The rows of a group lie close to one hidden flat surface of 8 dimensions, which may be shifted away from zero. Surfaces can cross.
(in the rows, 128 means zero)
Some rows, each with its group after it:
[157 127 115 126 130 120  94 126 152 112 130 177 147 183 102] | vekug
[127 168 142  88 115 156 188 118  83 135 134 118 132 130 173] | Botev
[121 115  91 114 138  75 134 152 136 139 162 101 123 121 127] | vekug
[147 122 194 151 135 123  96 103 164  62  77 206 179 202 104] | vekug
[ 85 147 142  76 143 105 133 122 112 137 150 125 144 124 133] | rap
[101 135 156 141  96 141 102 153 155 117 141 217 132 200 106] | Botev
[150 142 152 126 129 154 141  85 133 134  99 147 154  99 146] | rap
[161 110 159 161 120  77 167 152 103  98 106  67 109 141 170] | Botev
[138 118 142 139 113 173 129  73 187 135 103 181 154 115 128] | vekug
[154 112  60 139 106 103 114 135 155 164 165  89  82 140 127] | vekug
[140 106 155  84 167  38 156 147 143 105 125 113 197 116 152] | Ret
[121 132 130  94 179  66 145 101 119 107 128 126 161 123 164] | Basot
[128 209 128 147 117 121 104  50 109 140 101 153  99 132 107] | Ret
[139 121 139 136 120 138 113 100 146 159 142 138 124 105 147] | Vaka
[ 92 135 151 187 111  98 158 141 132 101 124 147 145 100  73] | Bise
[149 163 146  86 117 162 168 135 130 156  83 142 171  87 136] | Vaka
[154 145  45 115 175 111  80  96 115 124 131 125 106 154 105] | Ret
[116 101 114 162 129 189 146 107 125 119 148 121 120  97 125] | rap
[123 133 104 182 134 113 129 150 103 108 154 149 121 128  96] | Vaka
[112 102 110 156 138  84 120 138 164 103 139 147 143 135  89] | Bise
[129 124 144 127 162  91 119 107 113 107 133 132 142 130 155] | Basot
[130 153 141  97 107  75 192 149 101 117 149 109 129 175 176] | Botev
[103  84  84 127 150 152 112 205 148 156 139 136 137  74 104] | vekug
[105 118 150 121 135 145 159 165 114  94  99 128 133 141 139] | Basot
[115 147  86 111 128 192 129 152  88 141 140 119  95 133 122] | Ret
[101 135 152 140 112 149 179 103  73 108 167  87 102 127 155] | Botev
[171 116 121 131 106 137  77 151 175 156 121 159 131 157 109] | Bise
[180 128 183 164 103 153 169 153  99 137  93  88 149  67 139] | Basot
[ 84 107  82  75 161  87 139 104 217 128  99 159 151 133 146] | Basot
[137  97 135 127 122 150 134 156 139 123 147 134 150 131 125] | Ret
[189 122  91 130  82  75 174 122 177 107 136 110 126 211 134] | Botev
[134 115 103 138 129 127 128 161 123 126 130 108 115 131 116] | rap
[129  38  68 141 189 117  76 161 160 117 147 104 103 129 158] | Bise
[122  97 170 196 130 168 102 160  88 102 120 126  86 137 148] | Basot
[195 117 103 202  85 139 109 201  92 146 175 115  88 153 102] | vekug
[160 172 154 112 134 160 156 166  48 125 111 117 155 108 120] | rap
[147 147 114 117 118 145 155 115  98 144 171 118 138 115 129] | Basot
[102 131  75  63 155  98  96 128 164 113 145 161 139 197  99] | vekug
[133 122 100 110 122  94 124 109 157 146 161 126 113 154 155] | Vaka
[159  72 103 159 111 155 112 148 178 113 141 141 132 159 100] | Ret
[139 120  78 113 136 152 125 117 128 122 139 102 123 139  95] | Botev
[169 147  84  79 131  83 106 136 107 164 144  62  98 148 142] | Bise
[101 132  96 132 122 159 143 102 139 115 158 156 129 141 104] | Bise
[102 172 117  79 130 130 107 101 104 149 181 169 129 160 127] | Basot
[150 126  66 119 130 111 103 195 109 146 179 128 115 161  97] | vekug
[120 137 129 124 113 172 142 130 116 152 131 128 115 106 144] | Botev
[135 133 107 116 135  92 133 114 147 119 119 127 139 144 119] | Ret
[137 118  70 141 100 106 122 114 200 167 149 139 129 100  83] | Bise
[ 82 111 132 136  96 167 116 120 145 114 175 145 116 164  78] | rap
[154 157 120 129 107 159 172 121 139 135 100 163 154 122 122] | Vaka
[116 107 135 137 163 125 124 102 148  97 126 166 159 127 136] | Bise
[138 107 112 150 111 126 128 157 137 147 130 110  93 129 155] | Vaka
[160 138 123 116 172  97 150 126 100 114  93 113 151 110 164] | rap
[155 146 106 165 100  88 153  40 179 133 123 120 137 100  97] | Bise
[ 74 134 177 109 131 124 166 135 101  96 124 121 136 133 147] | vekug
[155  88 117 190 140 102  76 109 146 141 151 115 100 104 145] | Basot
[135 116 162 156 128 145 142 132 111  86 112 136 136 152 135] | Basot
[167 134 139 127 166  79 140 113 119  98 103 123 171 122 132] | rap
[153 135 102 132 122 169 148 101 130 113 128 151 140 148 114] | rap
[145 129 158 144 125 139 132 122 128 103  90 142 139 145 130] | Ret
[118 133 132 116 138 113 128 109 140 140 136 137 139 103 146] | Botev
[135 115 106 115 106 134 120 133 155 164 148 118 107 129 147] | Vaka
[ 95 106 115  99 155  77 125 104 157 161 153  91 136  58 146] | rap
[126 128  79 103 138 174 160 160 118 106  73 102 103 159 140] | Ret
[113 149 170 136 141 132 140 144  54 131 135 123 103 116 195] | Vaka
[107 153 162 137 135 179 126 153  64 138 136 144 142  82 111] | Vaka
[142 117  91 150 177  16 115 129 147 122 149 124 164  89  95] | Vaka
[168 159 145  98 112 120 172 140 109 112  99 130 145 182 156] | Botev
[150 116 125 144 117 172 107  99 161 133 123 170 136 138 123] | Bise
[106 163  84  97 131  66 130 122 127 129 143 116 116 161  97] | Ret

New rows. What belongs after each?
[142  98 131 184 137 170 132 159 103 106  96 105  99 110 147] | rap
[142 135 173 147 156 129 142 100  73  85 133 133 147 137 161] | Basot
[123 112 151 131 120 153 108  83 189 111  87 175 143 154 126] | vekug
[103 177 149 106 174 126 146 117  44 149 157 135 156  48 154] | Vaka
[ 88 103 110 131 113 166 143 159 141 139 150 122 109 117 118] | vekug
[138 122 110 123 125 139 144 145 108 127 129  90 113 127 133] | Botev
[142 109 130 139 160  87 133 194 112 118 154 151 184  99 103] | vekug
[105 121 147 124 176  87  93  76 152 132 129 154 165  75 132] | Botev
[146 121 153 148 108 143  95 164 150 145 113 165 139 132 106] | Bise
[123 133 102 114 103 144 137 130 157 165 144 151 123 121 139] | Botev
[126 131 178 136 137  91 126 134 128 124 105 149 145 120 162] | Botev
[157 125  90 151 102  85 124  95 191 152 134 120 127 111  90] | Bise
[152 108 131 155 157 205 118  77 101 127  91  73 122  40 125] | Botev
[ 57 133 121 104 120 112 123 208 113 164 178 158 101 138 142] | Botev
[137 111 151 183 116 124  85 149 115 161 158 119 112  77 112] | Ret
[166 120 189 147 159  64 119 138 114  70  70 115 159 158 141] | Botev
[138 133 108 107 134 135 128 124 134 131 124 131 137 139 122] | Botev
[142  91 140 180 125  73 147 160 135 118 144 102 134  96 126] | vekug
[156 105  66 134 127 148 142  74 149 123 142  76 117 113 106] | Botev
[170 129 151 157 142 108 113  57 132 110 142 150 154 129 147] | Basot
[103 130 137 102 134 115 132 151 152 133  96 142 142 125 136] | Basot
[118 149 149 113 124 117 142  39 151 108 153 180 167 153 129] | Botev
[157 104  90 154 144 119 139 122 132  98 138 115 140 131  98] | rap
[147 120  73 129  91 180  85  85 195 165 117 143  77 166 123] | vekug
[128 125 127 117 150  94 135 151 124 124 145 142 163 115 121] | vekug
[115 115 136 125 160 143 122 152 100 133 121 118 126  89 159] | Bise
[111 108 105 124 170  69 104 132 123 119 151 115 117 133 148] | Basot
[184 136 154 161 115  35 154  74 143 102 145 124 157 150 142] | vekug
[151 137  85  85 141 104 167 111 110 118 140  77 133 139 135] | Botev
[116 113  50  73 158  76 146 166 140 141 158  85 129 123 129] | Ret
[131 110 130 129 117 130  95 122 154 146 152 132 124 127 116] | Vaka
[115 118 161 139 136 169 109 172 101 143  85 113 102  95 161] | vekug
[139 106 146 159 146 146 104 145 119 119  92 105 121  96 125] | Botev
[140 122 136 137 124 156 113 115 151 128 121 172 148 137 122] | Bise
[114 155 191 120 125 135 152 122  97 133 115 158 144 113 177] | Botev
[131 127 103 111 117 152 128 169 129 147 124 126 116 134 127] | Botev
[151 132 124 136  95 164 147 129 140 160 134 123 128  97 119] | Basot
[115 132 133 120 116 136 138 111 131 122 133 132 121 151 137] | vekug
[119 176 152  95 139 163 108  59 106 172 145 178 137  95 174] | Basot
[108 108 116 159 103 161 127 128 150 163 150 125  97  88 137] | Botev
[113 107 140 173 108 145 142 139 116 129 144 100  90 111 146] | Botev
[166 101 102 171 102 173 100 129 129 136 125  88  67 148 133] | Bise
[136 125  89 133 137 133 133 156 122  82 114 144 108 214 127] | rap
[144 119 114 103 119 123 185 101 194 120  76 128 157 129 147] | Ret
[ 77 123  98 107 139  78 135 105 146 156 192 130 125  92 142] | Botev
[102 100 120 127 160  98 125 119 156  84 116 148 133 163 144] | Basot
[146 133 159 127 136 135  83 122 136 113  81 151 122 170 139] | vekug
[123 164  94 101  90 165 144 112 100 163 162 108  76 155 152] | vekug
[107 128 146 121 128 209 160 142 128 142 136 191 182  68 117] | vekug
[134 130 174 127 125  78 155 111 153 136  96 122 162  86 150] | Ret
[110 144  63  50 142 144 136  79 168 188 142 135 136  91 149] | vekug
[126  98 131 155 111 107 107 171 155 100 121 133 115 174  95] | Basot
[141 129 136 135 137 142 144 126 104 114 120 123 143 112 129] | rap
[123 122  60 131  86 153 186  38 148 129 212  89  98 139 122] | Botev
[163  88 121 153 137  85  79 157 164 125 113 119 127 141 120] | Bise
[130 114  87  96 150 138  87 121 183 158 104 153 133 120 127] | vekug
[123  99 129 129 154  66 133 201 115  87  92  81 121 156 130] | Ret
[150 140 130 120 116 130 147 115 122 141 144 123 148 118 126] | Basot
[153 125  94 137 111 138 108 153 131 148 152 130 101 149 116] | vekug
[166 156 117  73 152 182 111 145 127 155  63 159 163 109 126] | Botev
[162 103 131 158 118 121  91 130 170 127 115 145 130 143 110] | Bise
[ 89 211 186 118 144  43 112 121  41 125 131 121 122 127 117] | Ret
[161  89 138 193 138 107 104 120 132 120 130 109 114 105 145] | Basot
[127 128 146 125 115 112 112 124 126 131 197 159 161 140  96] | Ret
[ 98 153 190  92 150 121 133 174  93 134  78 131 144 106 162] | Basot
[190 134 128 150 120 100 117 105 140 133 137 151 146 143 126] | vekug
[141 106  75 141 116 109 115 155 151 141 165 123 112 142 103] | vekug
[125 136  92 121  96 185 147 111 149 175 145 131 112  90 129] | Ret
[ 84  94 124 131 130 121 107  91 191 135 116 143 100 133 166] | rap
[108 126  97  96 144 125 104 161 132 128 137 146 128 160 112] | vekug
[ 87 142 144  91 140 137 156 121 117 126 124 130 140 112 152] | vekug
[101 159 155 113 100 117 190  70 124 144 175 147 135 117 187] | Botev
[130 136 124 123 119 129 131 135 129 125 139 147 138 152 114] | Vaka
[168 124 120 134 108 173 130 180 132 148  84 118 113 127 135] | Botev
[165 135 132 152 110 161 131 121 123 153 134 147 134 108 136] | vekug
[111  97  87 121 167  71 113 138 132  83 156 118 131 168 112] | Bise
[150 118 141 164  86 181 173 132 118 155 115  88  87  87 177] | Botev
[107 122 122 102 149 133 102 164 127 117 117 151 135 156 119] | vekug
[114 168 112 130  84 168 158 140  97 166 147 107  96  97 102] | Bise
[148 146 128 127  74 175 158 127 151 143 126 169 124 169 142] | Botev
[ 80 151 130  91 122 156 113 210 113 175 135 175 119 123 141] | Botev
[114 107  84 172  95  99 133 176 164 153  99  68  63 106 110] | Ret
[141 152 190 117 160  37 124 153 107 140  85 117 173  69 142] | Bise
[145 140 140 125 127 108 111 106 133 122 113 135 125 162 145] | vekug
[130 116 135 129 134 158 101 153 108 105 134 149 123 178 127] | Bise
[134 138 191 130 142  49 146 129 115  92 110 133 155 157 169] | Botev
[164 123  68 105 142 137  97 124 167 189 130 143 130  90 133] | vekug
[195  95 177 145 175 211  75 116  84 123 154 178 186  95 150] | Ret
[170 153  54  62 120 146 142 112 163 140 125 148 153 173 100] | Botev
[164 147  95  94 139 158 114  94 164 158 135 198 178 119 113] | vekug
[118 165 142 116 134 137  97 119  58 132 189 149 112 158 133] | Basot
[113  99 108 174  71 149 173 111 170 132 169 114 105 117 115] | vekug
[145 123  96  68 102  78 128 133 192 131 138 129 137 209 121] | Vaka
[109  94 125 177 104 139  88 136 173 125 146 165 110 150  95] | Botev
[117 121 111 126 137 128 116 124 128 134 150 133 117 127 139] | Basot
[123 137 144 126  94 133 165 119 157 125 107 138 138 136 125] | Ret
[130 131 138 117 136 172 107 147 115 157 100 136 119 103 153] | vekug
[ 98 158 163 108 131  71 149 160  93 103 110 111 132 148 128] | Ret
[130 133  93 118  94 162 130 101 163 143 152 153 127 147  95] | rap
[117 149  96  89 132 109 132 120 145 152 154 154 157 117 114] | Bise
[140 113 131 158 115 161 119 103 153 130 119 134 121 119 121] | Botev
[195 111 114 157 136  75 152  80 134  99 164 106 163 131 120] | Basot
[167 134 108 138 119 146 106 147 112 163 131 118 101 119 143] | vekug
[146 116 122 152 120 125 132 144 133 139 143 131 132 111 125] | vekug
[105  99  94 124 128 141 157 160 150 109 127 116 120 146 122] | Basot
[131 110 117 183  81 134 147 180 107 116 182 108  94 160 101] | vekug
[134 126 106 106 142 120 106 186 129 130 112 132 129 151 112] | Botev
[ 84 129 134 110 114 111 148  99 129 135 116  66  71 133 178] | vekug
[136 135 128 106 141 155 152 135 117 100  83 129 136 155 142] | Ret
